The first 7 rows are patterns. Each new row is the sum of 2 different patterns, raised or lowered, with some noise. Before adding, each is slid sideways (what falls off one end comes back at the other) and multiplied by a number that may be negative. Names go in the order of the patterns.
(in the rows, 128 means zero)
Known rows, each followed by the names of its patterns:
[110 146 112 153  94 157 141 146  95 157 159 156 127 110 105 117 121 146
 125 100 114 156 153 143 108  98 152 144 127 146 151 126 118 121 162 160
 100 111 151 133 107  96 118 143 139] : P
[ 99 121 122 102 113 155  99 147 154 149 107 105  99 107 160 100 138 146
 140  98 124 134 161 129 158 162 148  96  95  96 134 153 101 114 107 130
  97 145 106 138 115 109 133 121 145] : J
[100 156 141 120 143 158 139 108 146 136 126 110 140 118 124 154 117 119
 121 141 152 156  99 126 123 140 162 135 100 142  94 162 131 136 134 109
 127 155 112 121 116 137 126 109 106] : L
[107 152 158 121 129  98 122 141 162 131 148 148 140 131 139 118 132 129
 102 111 105 139 120 110 143 148 120 121 148 151 136  96 111 140 140 125
 121 147 160 119 126 128 134 146  95] : D
[108  97 137 142 112 136 102 154 132 102 131 130 127 105 148 130 121 137
 159 155 103 114 123 108 147 162  95 126 157 106 117 151 143 142 123 122
 135 122 141 137 111 130 144 121 101] : U
[155 145 142 103 140 135 138 142 139 133 102 107 105  99 106 160 106 129
 129  97 151 129 102 145 156 135 122 141 148 159 121 151 118 159 129 156
 136 105 107 132  95 122 121 151  97] : N
[126 155 105 153 100 153 145 148 158 126 142 110 136 139 102 153 120 131
 140 155 157 132 136 160 145 112 159  97 141 114 135 144 150 110 103 142
 138  99 150 118 151 127 113  96 148] : A

New rows. What belongs after each?
[170  80 120  98 151 147 141 114 157 115 156 139 167  83 129 131 169 184
 108 129 118 123 119 112 164 130 102 111 180 172 113 132 179 177 128 144
  96 159 102 152 122 183  89  99 128] : P A
[118 125  95  84  59  81 119  86 157  85 119 119 114  94 121  72 115 136
  93  93 127 104  99 124  81  77  90  59  79  69 130  57  93  78 114 108
 128 102 103 117 115  87 115  55  59] : L N
[ 68  51  63  93  78  35  43 107  93  66  73 102 130 103  83  65 103  75
  88  47 120  59  56  51 111  72  61  48  78 100 111  81  69  70  88 109
  92  44  80  82  87  93  63  66 103] : P D
[113  78  75  84  73 124  99  59  71  80  84  69  70  69  91  96  98  74
 127  90 125  88 109 124  76  79  87 101  77  51  97 112 106  85  94 109
  98  77  79 105  83 108  65  80 110] : D A
[ 84  79  88  89 106  69  98  89  94 110 126  92  74  77  95  99 107  96
  77  70 129  79  88 109  89  99 104  79  91  80 104  94  69  79  87 102
  79  74  78 115 106  69 107  77 108] : L U
[167 199 143 108 121 171 159 126 123 140 208 152 140 162 184 177  97 146
 180 175 126 164 110 139 186 170 144 163 181 186 180 130 136 150 162 154
 138  98 173 109 163 167 176 147 124] : L D
[170 141 154 159 129 133 131 182 132 137 108 179 122 124 123 144 132 133
 145 158 144 145 146 130 177 158 136 154 134 148 176 122 135 124 157 121
 129 122 143 122 139 128 144 118 149] : J N
[142 113 120 101 135 170 129 115 134 101 110 141 158 141 115 117 161 147
 119 121 151 158 124 109 109 153 112 135 119 169 103 116 128 172 113  88
 100 139 154 149 134 149 136 129 152] : P D
[142 108 134 116 111 103 148  93 112 126 144 118 126 106 102 136 151 100
 127 141 149  99 136 125 114 101 130 128 132 161 131 128  99 148 143 147
 115 109 119 150 143 113  93 139  86] : L N
[146 127 164 119 138 168 155 130 114 160 142 153 129 128 127 185 108 107
  85 146 163 189 155 118 179 131 118 130 151 139 126  78 116  83 110 106
 146 176 182 118 100 174 165 159 101] : J D
[138  99  81 138 102 107  80 125  88 103  90 141  78  78  99 107 113 132
 136 128 115 106 121 131  83 107  82 123 148  90  95 110 109  78 109 121
 110  60  65 148 130  94 117 114 113] : P U
[102 119 162 178 100 112 148 161 102 161 142 179 141 121 145 154 153 131
 125 165 103 125 163 143 146 152 150 128 139 138 136 185 108 163 185 168
 101 128 143 194 170 160 171 169 104] : P J
[135  82  75  92  72  89 113 102 111  62  94 127  99  84  98 120 115 123
  93  91 120 107 131  69 122  80  84  98 147  64  78  96  92 109 133 119
 116  86 101 129 110  90  89  82 118] : P U
[114 126 150 148 138 130 171 134 128 179 139 165 128 119 150 140 136 143
 142 163 176 116 173 156 154 159 121 160 149 166 128 170 159 111 142 133
 169 185 190 140 142 131 194 142 158] : P A
[108  85  46  48  56  90  91  64  78  93  97  97 112  90  69  73  81  96
 108  97  75  94 109 101 108  64  79 118  56  47  83 103  89  95  43  91
  86 135  62 126 113 109  64 117 100] : P D
[176 133 141 182 190 145 172 156 170 137 171 165 167 130 129 175 154 157
 132 146 185 150 154 168 141 156 120 174 162 152 126 187 159 197 149 156
 140 143 140 182 174 133 144 193 160] : P A
[180 135 158 105 153 152 158 139 133 149 118 100 128 104 129 167 108 121
 149 108 173 124 126 136 178 153 143 167 156 175 119 163 134 152 152 159
 146 123 134 157 108 136 150 166  97] : N A
[161 110 119 106 107 128 140 124 141  93 141 119 109 147 153 126 167 124
 125 136 122 166 121 146 129 115 130 117 125 101 140 121 115 101 117 141
 146 136 124 123 104 162 120  84 127] : L U
[130 127 181 118 113 150 154 142 130 106 149 120 154 143 131 134 140 134
 141 131 153 143 167 128 113 132 113 177 124 127 168 156 143 124 167 127
 135 132 139 105 112 172 140 133 149] : L U
[107  84 106 150 100  73  83  80  98 110  99  98 107 101  66  78 140 111
  46  88 140 100  68  86 128 139 106  93  82 113  99 118  65 140  98 105
 111 127  63  86  72 123  98 123 133] : P U
[106 153 111 116  96 125 104 103 120 102 130 133 119  71 160 115 166 126
 102  79 141 130  96 107 151  97 145 104 128 164 172 131 120 112 165  91
 133 113 118  91  79 121 144 159 110] : D A
[148 164 101 139 164 158 119 159 159 144 140 140 162 139 105 111 131 127
 146 102 131 149 121 143 149 109 166 135 162 143 159 129 178 152 171 130
 147 123 151 138 131 122 121 106 152] : P N
[113 124 122 110 135 122 121  70 138  94  86  70 114  69 108 109  78 103
  79 154 131 107 135 130  76 108 123 108 132  94 134 154  70  68  96  97
 108 116  49 113 110  99  68 128  92] : U N
[162 118 166 126 186 164 149 167 171 180 149 146 141 149 185 146 167 177
 172 169 151 182 201 147 128 194 132 148 120 150 177 177 126 146 153 178
 107 191 152 183 132 160 149 188 149] : P A
[104 115  85 127 121 101 108 135 107 110 104 141 103  81  84 129 117 139
 131  66 130 112  87  75 113  82 110  93  91  90  58 112 134 109 132 103
  88 106 133 124  98 137 119 145  77] : J U
[120  93  68  88 145 110 129  72 123  87 108 111 109  92 141 103 121  85
 124 110 143 119  72  85  99  94  73 108 121  88 115  94 129  95 109  96
  67 114 111  95  85  95  66 152 101] : L A
[131 112 117 120  99  98 104 113 139 127 131 112  89 116 129 104 139  69
  99  90 116 123 102 102 140 114 118 120 131 133 109 124  99 111 117  98
 103 125 124  98 107 118 137  83 106] : L D
[160 123 101 121 102 176  85 161 153 153  80 149 159 177 130 140 138 138
 100 120 104 113 139 131 139 126 116  82 162 125 137 134 134 133 115 139
 134 151 105  97 136 156  92 120 142] : P J
[120 156 138 170 146 156 130 169 178 189 162 167 145 190 157 155 185 161
 150 124 155 189 152 163 141 163 169 160 150 167 164 179 165 132 207 152
 145 124 168 166 199 149 127 140 160] : D A
[110 110 140 140 128 155 110 121 124 112 137 122  86 119 108 135 109 110
 142 147 133  99 128 142 117  79 103 141 118 114 117 144 136 120 122 104
 131 139 101  97 122 124 133 124 102] : L D
[107 151 116 142  92 138 137 109 111 105 135 116 135 131 122  86 148 111
 107  77 132 130 148 153  90 125 113  78 123 144 124 112  74 114 102  75
  91 137 149 141  98  79 123 142 143] : J L
[119 152 105 126 136 139  88 155  91 162 123 122 138 114 148 124 117 122
 103 125 154  98 136 136 169 124 109 118 133 166  96 153 153 143  97 137
 132 158 152 150 156 145 113 119 123] : J L
[105 107 128  96 135 123 128  94 133 123 116  88  93  88 127 127  99 124
 116 133  88 132 114 111  94 112 125  97 110  92 131 122  91  99 135 102
 115 112 134 103 102  94  91 159 112] : J D
[114  97  87  53 124 105  83  95  83 130 104  90  75 101 104 148 122  70
  59  94  68  93 110  75  86 128  82  92 139 127 130  87 104 121  83  90
 113  96  83  90  87 113 101  69  95] : D U
[ 80  59 103  88  60  21  73  52  45  42  70  49  71  78  57  82  74  94
  73  91  62  51  44  79  93  51  26  69  70 103  54  58  72  57  46  56
  60  60  56  67  48  82  70  26  59] : L D
[102  96  66  58  88 116 102 101  88  53 109  84  67 100 112  93 100 103
 111 134 104 128  84 121 110 106  90  89  89  85  60  88 114 123  69 106
 110 110  68  84 107 105 106 100  88] : D N
[167 221 177 219 162 167 124 207 225 179 164 147 162 144 186 175 183 142
 151 206 193 203 138 148 192 168 164 213 173 190 190 189 190 186 130 145
 223 159 169 165 178 165 183 169 218] : P J
[124 113 104 121 133 124 128  94 119 110 109 116 128 100 144 136 119  92
  84 104 113 134 106 111 151 133  81 120 127 144 107 156 147 130 102 117
 116 109 129  97  97 116 144  77 132] : J U
[184 140 159 149 226 190 229 183 168 184 212 218 196 208 151 186 164 187
 208 174 168 154 225 203 194 192 174 167 217 160 167 175 198 195 202 222
 170 187 159 179 172 195 163 167 160] : P J
[150 134 114 172 124 117 131 136 166 150 132 169 131 142 164  90 150 126
 142 130 169 122 111 154 167 132 137 118 153 120 137 133 129 133 179 100
 150 130 168 161 148 157 139 143 130] : U A
[103 129 162  89 137 126 141  93 149 118 145 129 123 136 108 129  94 107
 111 130 106 148 111 123 163 145  98 124 127 120 147 118 148 162 134 121
 121 156 154 150 156 138 132 109  87] : J N
[107 114 115 109 130  80 124 103  98 106  81 102 101  96 113 140  70 136
  97 129 128 105  75 132 108 122 105 139  98 106  94 129 113 133  87 116
  90 118  78 115 111 107  90  97 130] : L A
[127 144  99 140 130  96 101 132 150 161 159  79 142 113 120 142 150 103
 128  75 151 105 107 114 130 145 166 107 100 131 139 136 108 126  90 162
 125 126 148 143 136  96 158 134 126] : J L
[213 180 157 172 168 220 168 177 125 201 136 147 152 200 143 161 150 178
 215 212 206 172 170 198 183 169 163 165 147 171 193 187 180 166 150 161
 185 168 153 158 155 199 183 141 204] : P D
[175 108 162 108 138 103 148 127 146  94 126  97  93 109 157 179 177 144
 133 173 123 166 128 160 140 136 123 161 138 110 134 122 151 124 116 161
 129 116 137 116  90 107 167 168 155] : J N
[121 129  80  85 105  84  89 105  96 106  85  71 103 100  66 100 122 113
 111  74 108 113  72 112  84 122  65 102  87 118  85  95  96  88 103 113
  94 115 106  83 119 126  66  76 102] : P U
[178 150 165 122  93 165 167 112 188 128 125 128 129 163 151 121 161 140
 148 151 144 146 167 189 142 160 144 124 136 131 180 112 136 167 155 134
 153 167 111 151 158 143 111 108 145] : L U
[165 114 113 114  98 115 130 117 128 123  82 186 139 130 126 138 143 162
 147 115 141 146 129 126 143 114 138 149 145 114  88 134 115 174 132 130
 124  94 140 146 165 108 107 148 129] : P A
[163 143  92 136  84 133 114 121 137 130  99 112 132 117 101 157 124 163
 113  96 105 133 138 123  96 159  96 141 134 154 131 117 137  98 106 110
 115 151 117 136 118 120 167 126 107] : U A
[144 114 133 129 103  93 141 169  84 100 146 144  95 108 118 114 142 116
 144  99 122  72 172 135 142  87 119 145 169 111 136  76 112 111 133 137
 101  90 161 148 146 100 101 156 152] : P L
[131 136 136 163 134 117 147 133 149 117 134 169 157 133 152 122 120 163
 140 144 140 155 152 149 132 113 144 142  98 133 110 157 126 112 125 162
 126 144 134 167 125 125 132 155 159] : D A
[120 119 138 121  92 116 114 146 139  82 133 156 104  78  98 109 152 132
  95 105 104 122  74 133 127 123 102 138 142 161 131 123  92 117 128 121
  99 103 114 126 119 123 128 108 128] : P D
[ 92  87 141  96 148 102 132 124 117 117 117 130 110  99 123  91 137  88
 112 130 156  92 125  98 119 103 147 102  94  85  75 137 106 137 103  87
 135 112 116 136  86  94  89 110 123] : L A
[136 171 155 180 155 127 197 181 146 148 167 178 164 170 169 204 184 171
 148 187 166 199 139 123 163 192 127 156 129 175 147 212 178 190 158 181
 169 180 164 173 166 116 125 121 145] : D N
[127 106 126 129 120 101 116 114 127 106 142 133  97  99 130 109 118  94
 119 102 138 123 121 113 144 116 119 124 125 129  80  90 115 114  98 135
  86 111 125 115 130 128 112 131 135] : D N
[ 73 126 156 104 102 127 117 155 117 119 120  93 128 148  95 146 114 113
  90  98 105 131 116 118 134 105 141 128 109 138 142 101  92 145 112  94
 122 163 135  92 109 131  92 145 156] : L U
[156 132 184 101 154 160 150 156 141 161 129 128 133 135 178 119 141 165
 189 175 136 142 183 148 136 154 133 137 122 137 177 145 106 100 157 161
 129 169 137 153 142 144 121 144 124] : P A
[147 153 135 186 177 143 193 152 177 167 187 179 214 226 186 136 220 157
 184 186 156 187 227 142 151 147 201 141 178 126 169 136 161 146 164 163
 160 187 217 153 212 179 173 131 181] : N A
[156 148 141 169 177 139 171 172 168 148 145 131 177 157 142 138 118 157
 169 134 185 144 148 145 164 182 161 116 153 166 171 146 152 178 188 168
 133 147 164 155 115 134 182 159 146] : L D
[126 167 154 125 108 111 115 172  93 154 119 122 117 121 159 113 102 145
 126 112  97 150 155 149 166  87  89 161 117  77 137 153  93 106 116 147
 121 130 136  93 129 148 129 103 112] : L U
[ 86  88 119 134 132  95  97  70  83 114 147  62  84  93  99 154  84  70
 123 113  92 103 128 131 102  69 153 114 108 101 153 146  97  75 100  95
  86 116 102 114 102 111 102 117  90] : P N
[115 114 126  90 139 127 187 170 145  81 181 175 176 130 141  99 140 118
 161 146 104 125 145 181 153 119 126 168 125 155 133 131 114 139 144 188
 181  80 140 147 123 102 127 126 142] : P J
[126  74 120 139 126  70 113 104 125 147 125 127  92  86  91  96 141 151
  56  88 165 106  83 134 148 156 118  98 112 123 113 138  79 144 108  98
  73 122  60  99 105  99 136 107 147] : P U
[188 139 149 130 172 131 140 115 125 184 155 141 148 190 158 129 177 162
 127 143 145 119 126 183 147 152 152 137 183 166 105 136 156 159 173 129
 114 140  89 163 166 170 169 123 128] : J L
[137 155 153 123 134 129 140 155 162 158 129 147 128 119 155 171 123 117
 150 136 147 155 151 131 131 141 167 137 163 158 133 141 161 129 116 122
  97 136 137 131 140 105 169 155 111] : D U
[110 134 159  98 154 141 123 107 190  92 108 137 123 150 116 147 133 118
 172 122 126 135 141 103  81 112  98 113 134 133 114 138 151 150 103 123
 116 151 135 140 129 155 122 175 141] : U A
